There are 9 hidden switches. A switch that is on adds its own fixed numbers to the row, and there is some noise. The rows also spread widely along 11 directions, which tell nothing about the answers.
Some rows, each with its switches (1 for on, 0 for off) after it:
[ 23  30  -7 -40   8  20 -24  15 -18  33  29   5 -31   3 -24  -7  38 -13
  66  28 -28 -24 -29  30  -3  -9] -> 0 1 1 0 0 0 1 1 0
[  2 -54  17  -8 -54 -16 -28 -17 -30 -58 -20 -26  31  -4 -47 -18   9  12
 -10   7 -17  10   6 -25  18 -28] -> 0 1 1 1 0 1 0 1 0
[-25 -17   4   1 -41 -28  -8  -7 -26 -23  -8   0   9  -2 -20  -5   6   9
 -10  22 -15  -2  10  -6  14  -6] -> 0 1 1 0 0 1 0 1 0
[-13 -40   8  17 -51  -7  -1   4 -12  16  38 -16   3  13 -24 -14  38  23
 -16  86  -6 -16 -40  13  -3   8] -> 0 1 0 1 0 0 0 0 1
[  6  -4  54   1   2   6  34  -8  11 -11 -11  24 -13  -9  -7  30  -8 -12
 -22  11 -55  -3  14 -17 -23  -1] -> 0 1 1 0 0 0 0 1 0
[ 11 -13  30  -8 -31  -5  -7 -19 -13 -33 -13 -11  24   3 -17  -3   7  15
  11 -15 -17  -7   7 -18   7 -13] -> 0 0 1 1 0 1 1 0 0
[ 27 -40  13  -1  13 -12  31 -18  11 -22  43  18  40  -8 -40  -5  48  19
  -2  30 -19 -11 -16 -20 -12  -9] -> 0 0 0 1 1 0 1 1 1
[ 16  23  15 -18 -19 -18  -2 -16 -19   0 -11  10 -23  15  -2  21  29 -17
  26  -2 -11 -15   0  26   0 -14] -> 0 0 1 0 0 1 1 1 0
[-21  47  40 -20  53 -48  10   6  -9 -12   4  -2 -12  19 -64  35  38   1
  10  -2 -76 -30 -21   5  -8   1] -> 1 1 0 0 0 0 0 1 0
[ 26 -12   1  17 -31  29 -23  -7 -19  -7   5 -21  35  -3   0 -38  -6  18
  42 -19  14 -25  18 -12  49 -20] -> 0 1 0 0 0 0 0 1 1
[-16 -19 -20 -29 -28  42   7  -9  -4  13  27  -8   4 -46 -15 -16 -25   2
 -26  47 -18  42  43 -46  20  13] -> 0 0 1 1 1 1 0 1 1
[ 58  -8 -18 -64  -9  33  -8  -8   2 -16  -7   7   9 -14 -35   5  13 -33
  26   0  13  33  -9  -5   5 -29] -> 0 1 1 0 0 0 1 1 1
[-35  -6  -5 -29 -39   8 -50  27 -33  15  49 -37 -14  24 -64 -13  56  19
  46  65  -5 -12 -49  22  11  19] -> 0 1 0 1 1 0 1 1 0
[ 29   1  -5 -43 -10 -10 -17 -13 -13   0  52  -7   3   6 -39   5  23  -2
   0  17  -9  10  -2 -15  18  -1] -> 0 1 1 0 0 1 1 0 0
[ -2 -16  83  19  42 -15  13 -36  14 -52  -8  13 -15  13 -14  50  26  14
  15 -33 -89 -61   1 -16 -53  -4] -> 0 1 0 1 0 0 0 1 0
[-11 -34   7  -5 -11  -3 -11 -27 -19  -9  21  -8 -25  -4 -11  16  27  -9
 -16  25 -39 -18  34  -2   3   2] -> 1 1 0 0 1 0 0 1 1
[  3 -32  -2   4 -29 -34 -16  -9 -41 -12  13 -16  19  -1 -15 -33  19   1
 -31   4 -21   3  26  -2  41 -17] -> 0 0 0 0 0 0 1 0 0
[-16 -16 -18 -34  32   5  19 -15  27 -39  -9  16  15 -23 -29  19 -14 -10
 -14  -6 -24  38  15 -37 -13   7] -> 0 0 0 0 0 0 0 1 0
[  9  28  14 -21  33 -46  56 -18  18 -25  28  33  25   6 -23  46  -1 -15
 -41 -12  -4  26  32 -35   8  21] -> 1 1 0 0 0 0 1 1 0
[102 -16  30   6 -32  37  10 -33 -26  14 -13   8 -21 -18  47 -16   2 -48
  -5 -12  -3 -10  42  19  15 -47] -> 0 1 0 1 0 0 1 1 1
[ 29   0  25 -22   7 -11 -17 -50   4  -1  52  -6 -27  25   1  53  41   4
  25   1 -32 -37  12  -4  -3  -2] -> 0 0 1 0 0 1 0 1 1
[ 36  -8  28  -4 -44 -19   5 -24 -45   3 -28 -16 -21 -10  -2 -22  19 -29
 -34   2 -36   2  25  23  22 -38] -> 0 0 0 0 0 1 1 1 1
[ 17  -9  18  -9  24 -10  11 -16   0 -18  67  21  31  -3 -27  10  19  19
  10  -6 -27 -16  30 -42  16   7] -> 0 1 1 0 1 0 1 1 0
[-38  20  -9  -7 -12 -48  18 -15 -11  -6  36   3  23  10 -28  12  23  25
  -8  28  -5 -14   2 -15   9  25] -> 1 1 0 1 0 1 1 0 1
[  7   6  20 -21  -9  32   1 -12  14  -1   8  -2 -20  17 -10  35  35   2
  58  17   4 -24 -17  11 -29  16] -> 1 0 0 1 1 0 1 1 1

New rows. What belongs after each?
[ 13  -2  32 -19 -28 -17  13 -13  -6 -11 -14   0 -12  13 -20  43  21 -18
 -16  32  -9   3  -4   9  -6 -13] -> 1 1 1 1 0 0 0 1 1
[-23  31  34 -26  -4  11  10  -7  -2  10 -11  -5 -28  -2 -10  39 -14 -13
 -12   6 -45  -2  25 -14   0  10] -> 1 1 1 0 0 0 0 0 1
[ 20  22  32 -20   7 -27  29 -11  11 -14  47  22  19  25 -25  54  21   2
  -3   9   7   2  -5 -21   2  14] -> 0 1 1 1 0 0 1 1 0
[ 12  11  14 -31  18  38  28 -15  19   0 -10  14 -18 -24  -9  26 -24 -29
 -13  -1 -34  22  22 -23 -12   2] -> 0 1 0 0 0 0 0 1 1
[  9 -13  23  -8 -10 -25  27 -11  14 -16  15  21   1  11 -28  30  41  13
  11  59 -14 -18 -38   3 -45   7] -> 1 1 1 1 0 1 0 1 0
[ 33 -27   3   1 -37  -6  18   1   4  -8  24  -7  38   7 -24 -12   7   7
 -19  43  34  23  -6 -11  23   4] -> 1 1 0 0 0 0 0 1 0
[ -3 -39  19  11  -5  -6  -2 -28   3 -26  26   4   5  11   4  11  27  18
  13   7 -26 -29   3  -9 -23   9] -> 0 0 0 1 0 0 1 0 0
[-15 -22 -72 -55  18  11 -16 -37  30 -36  16  25  -4 -10 -15  31  -4 -17
  14   6  20  23   5 -24 -30  21] -> 0 1 0 0 0 1 0 0 0
[-18  41 -29 -26  24 -56 -19  -2 -43   7  76   1  32   0 -52 -14  39  22
  17   4 -21 -10  28 -23  65  -3] -> 0 0 1 1 1 1 1 1 0
[  6 -17 -17 -21   9 -11 -11 -32   5 -42  21  10  12   3 -18   7  24   9
  44 -12 -10 -20   8 -15 -19   7] -> 1 1 0 0 0 1 1 1 0
[ 18 -19  29  -7 -21  20  12 -14   5 -28 -57   6 -19  -2  -9  19  17 -18
  21  16 -15 -17 -22  20 -42 -22] -> 1 1 0 1 0 0 0 1 1
[ 40 -25  22 -34 -14  -2 -14 -42  -1 -12  21  -8 -34  14   8  58   6 -35
 -31   1 -13  22  38 -10  10  -4] -> 0 0 1 0 0 0 0 1 0
[  9  10  20 -37  18  -7   9 -14   4   4  41 -19 -15   8 -41  36  20  -8
 -27  29 -37   7  -4 -18  -2  10] -> 1 1 0 1 0 0 0 0 1
[ 46  12  21 -21  18 -44  -6  -7 -33   3  15   6 -10  10 -36  10  45 -27
 -11  10 -41 -14  -6  20  21 -41] -> 0 1 1 0 0 0 0 1 0
[-15  27  32   2 -14 -17   7  -7 -23  -1 -22  -4 -23   5 -16  10   1 -11
  -8   4 -38 -12  10   8   5  -2] -> 0 1 0 0 0 1 0 1 0
[-12 -28  46  38 -46 -53   7 -24 -33 -33  12 -14  33  14 -10 -14  18  31
 -27  -8 -24 -21  30 -15  30  -2] -> 0 0 0 0 0 1 1 1 0
[-13  -5 -35  15 -29  15  28  10  22   8  57  32  48   5  10 -10   1  30
  33  54  64   2 -12 -17   2  43] -> 0 1 0 1 0 0 1 1 0
[ 15   9  32  -4 -10   4  31  -5   2  -3  61 -13  51 -21 -18 -15 -24  36
 -14   6 -20  26  47 -69  39  22] -> 1 0 1 1 0 1 1 1 0
[  3  16   4 -26  -5 -21   8 -13  -3  14   3  19 -22  11 -19  21  56  -1
  30  37 -30 -36 -45  37 -38  -9] -> 0 0 1 0 0 1 1 0 1
[ -6 -33  -5   2   0 -36   2 -44  -8 -30  69  -5  39  -5 -23   2  10  26
 -37  15 -21  -2  38 -55  25   7] -> 0 1 0 1 0 1 0 1 1
[-22  14  34  30 -24  15  17   7 -22   8 -25  11  -3 -12  14 -22 -16   2
  -1  -5 -39 -25  23   0   6   5] -> 0 1 0 0 0 0 1 0 0
[ 84  13  10  16  -4 -35  37 -46   7  -1  22  35  21  27  36  16  27  -6
   8 -19  47 -30  19  11   6  -7] -> 1 0 0 0 0 1 1 0 0
[-12 -50   9  -1 -28   8  29 -22  29 -36  12  12  29 -12   8  26 -29  14
 -31  19   6  36  43 -55  -2  27] -> 1 0 1 0 0 0 0 1 0
[ 35  -7   0 -10  35 -15  22 -30  -5   1  47  23  -9 -29  -6  -3  10 -18
 -37  22 -53  -2  32 -24  -7 -10] -> 0 1 0 1 0 1 0 1 0
[ 26 -21  45  14 -30  45  45  -7  27  -6   1  16  21 -12   7  -2  -9   8
   5  19  -6  -3  -3 -18 -23  10] -> 0 1 0 0 0 0 1 1 1
[  3 -34  76  16  -3   3  37 -22  21 -37  -5  -7   0  -2 -11  33  -2  12
 -30  12 -58  -2  13 -33 -37  12] -> 1 0 0 1 0 0 0 1 0
[ -3 -24  13   3  -6 -22  37  -7   0 -33 -23  26  25 -13 -25  -1  28   5
   2  18 -29 -17 -10   3 -24 -10] -> 1 1 0 0 0 0 1 1 1
[  3 -10  -6 -32  10  -4  -4 -30  -7 -22  -3  14  -7 -14 -12  32   1 -24
 -21  -5 -34   5  30 -20  -1 -20] -> 0 1 1 1 0 0 0 0 1
[ 21 -17  51   1   1 -45  13 -19  -9 -12  60  -1   8  19 -31  36  34  10
 -41  33 -44 -10   4 -21   8  -2] -> 0 1 1 1 0 0 0 1 0
[-39  15  36 -17 -20 -26  32   4 -19   5  33  -3   5  -6 -54   9  22  18
 -31  45 -53   0  13 -24   8  20] -> 1 1 1 0 1 1 1 1 1
[-20  -8  26 -27   7  26 -11   0  16 -41 -44 -13  -9   7 -44  24  14   6
  51   0 -36 -10 -45   3 -43  -3] -> 0 0 0 1 0 0 0 1 0
[ 57  -7  38 -23  18   9  28  -6  22 -12  23  12  11  -3 -33  23  21  -2
   9  28 -25   1 -20 -19 -23  -9] -> 1 1 1 1 0 0 0 1 0
[  1  21  14 -20  26 -26  40  -9  16 -47 -40   7  48 -11 -52  10 -11   6
 -15 -23 -14  23  -4 -36  -3  -5] -> 1 0 0 1 0 1 0 0 0
[ 10  12  14 -39  31 -18  -1 -26   2 -35  42 -10  31   0 -35  40 -22   2
 -27 -35 -21  27  58 -71  39   7] -> 1 1 1 1 0 0 0 0 0
[ 28   0  52 -14  -8  23  -6 -11  -5 -10 -21 -17 -31  13 -35  13  34  -6
  31  11 -37 -25 -33  21 -29 -13] -> 0 0 0 1 1 1 0 1 0
[-27 -13  40  14 -20   9  20 -17  -9   1  30 -15  10 -14 -27 -10  -8  24
 -43  23 -51  -8  32 -41  16  21] -> 0 1 0 0 1 1 0 0 1
[ 13 -26   8  32 -13 -24  17 -18 -21 -13  16  29  16  -9  18 -17  18   1
  -6  11 -15 -28  30  -1   4 -12] -> 0 1 0 1 0 0 1 1 0
[ 87 -15  45  41 -67  40  37 -25   0  39  46  20  14  -3  56 -23   2  15
   3  41  30 -31  18  -5   4  -3] -> 0 1 1 1 0 1 1 0 1
[  1   0  26  18   1 -40  31 -34 -10 -11  34   7   9  -6   4  11 -11   5
 -53   2 -33  -2  65 -36  25  15] -> 1 1 0 0 0 1 0 1 0
[  7  17  16  -8  11 -22  41  -7   9 -19  13  21  40  -4 -38  -4   4  12
 -12   1 -13   1  -9 -27  -3   9] -> 0 1 0 0 0 1 1 0 0
[  4 -10   0 -21   6  -9   9 -30   3 -28  17  13   8  -2 -13  28  11 -12
  -8 -13 -14   2  24 -16   2   0] -> 0 1 0 0 0 0 1 1 1
[-44 -13  -2 -24   1  54  -1   1  13 -27  21   3  25 -45 -13  -6 -56  19
  15 -15 -43  32  58 -77  10  31] -> 0 1 1 0 0 0 1 1 0
[ 36  26   3 -26  -8 -70  26 -13 -20   7  45 -10  11  21 -57  20  50 -14
 -48  54   5  16 -19  10  29 -11] -> 1 1 0 1 0 1 0 1 1
[ 59  50  79  -6 -10  27  35  -7   7  29   8 -22  -8  13 -14   9  15   8
  24   4 -23 -25 -22   3  -5   4] -> 1 0 0 1 0 1 1 0 1
[ -2  59  11 -15  28  19  36  23   3  41   3  10  -1  -9 -31  -3  -8 -14
  -6  15 -21   9  -2  -4  15  13] -> 0 0 0 0 1 0 0 0 0
[-50  16  29 -31  10 -18  10  -4  23 -10 112 -28  23  22 -69  37   9  51
 -22  37 -33  15 -15 -65   1  72] -> 0 1 0 1 0 1 1 0 0
[ -2 -28  17  -8 -58   4  56 -20  27  -8  32  25  19 -11  -2  26 -14   4
 -53  60  16  39  15 -37 -16  31] -> 0 1 1 0 0 1 1 1 1
[ 57  31  32 -28  -1   8  30 -17  -3  26  28 -15  -4  -5 -16   0   8 -12
 -20  15 -21  15  10 -12  12  -3] -> 1 0 0 1 0 1 1 0 1
[ 32  28  63 -12 -58 -38  32 -10 -11   0  -2 -11 -19  45 -28  45  22 -26
 -45  28  19  17 -26  25   5  10] -> 0 1 0 0 0 1 1 1 0
[ 31 -15  -1  -9  18  10 -40 -24 -29 -27 -26  -7  -7  -9  -6 -18  14 -15
  34 -41 -42 -36  19   5   8 -44] -> 0 1 0 1 0 0 0 0 0
[ 56 -23   1 -29 -13 -55  14 -15 -16  14  82  14   3  17 -31  20  61 -19
 -58  71   2  18 -15   8  10  -9] -> 0 1 1 1 0 0 1 0 0
[-25  17   0  -6  29  -9  18 -10   2  -6  17  31  16 -17  -7   7   9  18
  28  -5 -50 -34  24 -26  -7   4] -> 1 1 1 0 0 0 1 0 1
[  9 -47 -28 -27  11 -35 -27 -44  -6 -55  29   5   8  10 -22  31  31 -14
  -8  -2   0   1  12 -12  -1 -12] -> 0 1 0 1 0 0 0 1 0
[ 41  -3  32 -20   1 -12  22 -15 -16  18  30 -19 -16   0 -31  14  26 -24
 -50  29 -37  15  25  -4  27 -11] -> 1 0 0 0 1 0 0 1 1
[ 19  -2  30  -5  51 -43  16 -45   0 -27  44   2  16  -4 -26  16  11  10
 -40 -29 -70 -11  39 -44  11  -5] -> 0 0 0 0 0 1 0 0 0
[ 15   1  14 -22  15  -6   7   0   8  -8  24  -3   1  10 -39  19  28   0
  16  31 -17  -5 -26   0 -15   5] -> 1 1 0 1 0 0 0 1 0
[ -3  20 -29 -41  21  -2 -23  -3 -25   0  16  -7 -18  -9 -29   8   3 -30
   3   6 -22  17  18  -4  25  -7] -> 0 1 0 1 0 0 0 1 0
[  6 -37 -43 -32  34 -33 -10 -34 -10 -10  24  23 -28 -10 -22  12  56 -27
 -18  35 -52 -20  -7  19 -27 -27] -> 0 1 0 0 0 0 0 0 1
[ -7  30   0  11 -63  32  29  12  26  19 -25  14   0  27  16  13  -9   7
  41  48  76  -5 -39  22 -20  43] -> 1 1 0 0 0 1 0 0 0
[ 12  -9  -2 -26 -24  44 -12 -26   7   0  27  -6 -32  -5  18  12  -9 -10
  28  10  -1   3  32 -14 -15  31] -> 1 1 0 0 0 1 1 1 0
[ 25 -13  20 -31 -12  15  42 -21  32 -12   4   3  -3  -5 -32  26  -3 -16
 -47  38 -10  33 -22 -20 -29  10] -> 0 1 0 0 0 1 0 0 1
[ -2  12  27  35 -30 -70  17 -11 -65   6 -18  25  -5   1  -3 -11  34 -14
 -43  22 -36 -38  34  26  27 -37] -> 0 1 1 1 1 1 0 1 0
[ 31 -48 -12  -9  44 -52 -20 -57  -9 -46  19  13  -9   7  -2  29  55 -15
   6 -21 -48 -36  32   4 -15 -31] -> 1 0 0 0 0 0 0 1 0
[-70  14  10  -7  21 -79  -9 -28 -28 -42  16 -12  18  18 -65  31  40  27
 -14 -17 -57 -29  17 -20  28   3] -> 0 0 0 0 1 1 0 1 1
[ 88 -19  33  -9 -11  35  48 -34  54 -26   7  23  37  16   1  43  -3 -11
   2  -3  59  14 -17 -21 -14   0] -> 0 1 0 0 0 0 0 1 1
[ 42  15  28 -34   1 -21  15   7 -13  10 -21  -6 -31  16 -55  17  61 -32
   1  46 -35 -10 -63  51 -23 -30] -> 1 1 0 0 0 0 0 1 1
[ 28 -14  19  32 -11   8  56  -8   7   1   0  42  44 -32  24 -21 -36   0
 -45   6  -7   7  48 -41  16  -8] -> 0 1 1 0 0 0 0 0 0
[ 65 -19  27  17 -11  38  11 -25 -22  20   6  -3 -18 -32  36 -27 -14 -25
 -15  -2 -40 -14  66  -9  24 -26] -> 1 1 0 0 0 0 0 1 1
[ 37  45  31 -40  20  53  14  -9  25   8   5  -5  -5   4 -11  33 -10 -14
  48 -33  -4   5  -1 -14   4   9] -> 0 0 0 0 0 0 1 1 1
[ -9 -14  10  15 -33 -24   4  -1 -13  -9   3   5   4  21 -12   7  29   6
   1  44  12 -15 -25  19  -3   0] -> 0 1 0 1 0 0 0 1 0
[ 51  12  16  11  18 -20  23 -26   4  11  47  29  -1  20  14  25  22 -14
  -2   7   5 -25  13   6  10  -1] -> 0 1 0 0 0 0 0 1 0
[-27 -63  12  65 -87 -68  10 -33 -10 -60 -47  10  60  48  13  14  34  35
 -11  11  61 -43 -21  21   9 -14] -> 0 0 0 0 0 0 0 0 1
[ 25  50   6  -9  -2  14  -7 -13 -35  24  -3   9 -11 -14  16 -20   8  -3
  53 -19 -32 -47  35   8  18 -22] -> 1 1 1 1 0 1 1 0 1
[-114   11  -24   -4   35  -42   49   23   12  -16   -2   48   16  -27
  -51    3   28   33   16   55  -73  -23  -29   -5  -53   31] -> 1 1 0 0 0 0 1 1 1
[ -1  10  -2 -24   6 -62  -7 -16 -36 -10  -9  -1 -21  11 -52   8  62 -19
  -6  27 -50 -27 -29  41  -1 -34] -> 0 1 0 0 0 1 0 1 1
[ 59  -5  48 -10   4  -6  29 -34  15  -9  52  21  10  16  -3  46  27   0
  -3  -2 -10 -15  10 -19  -4  -4] -> 0 1 1 0 0 0 1 1 1
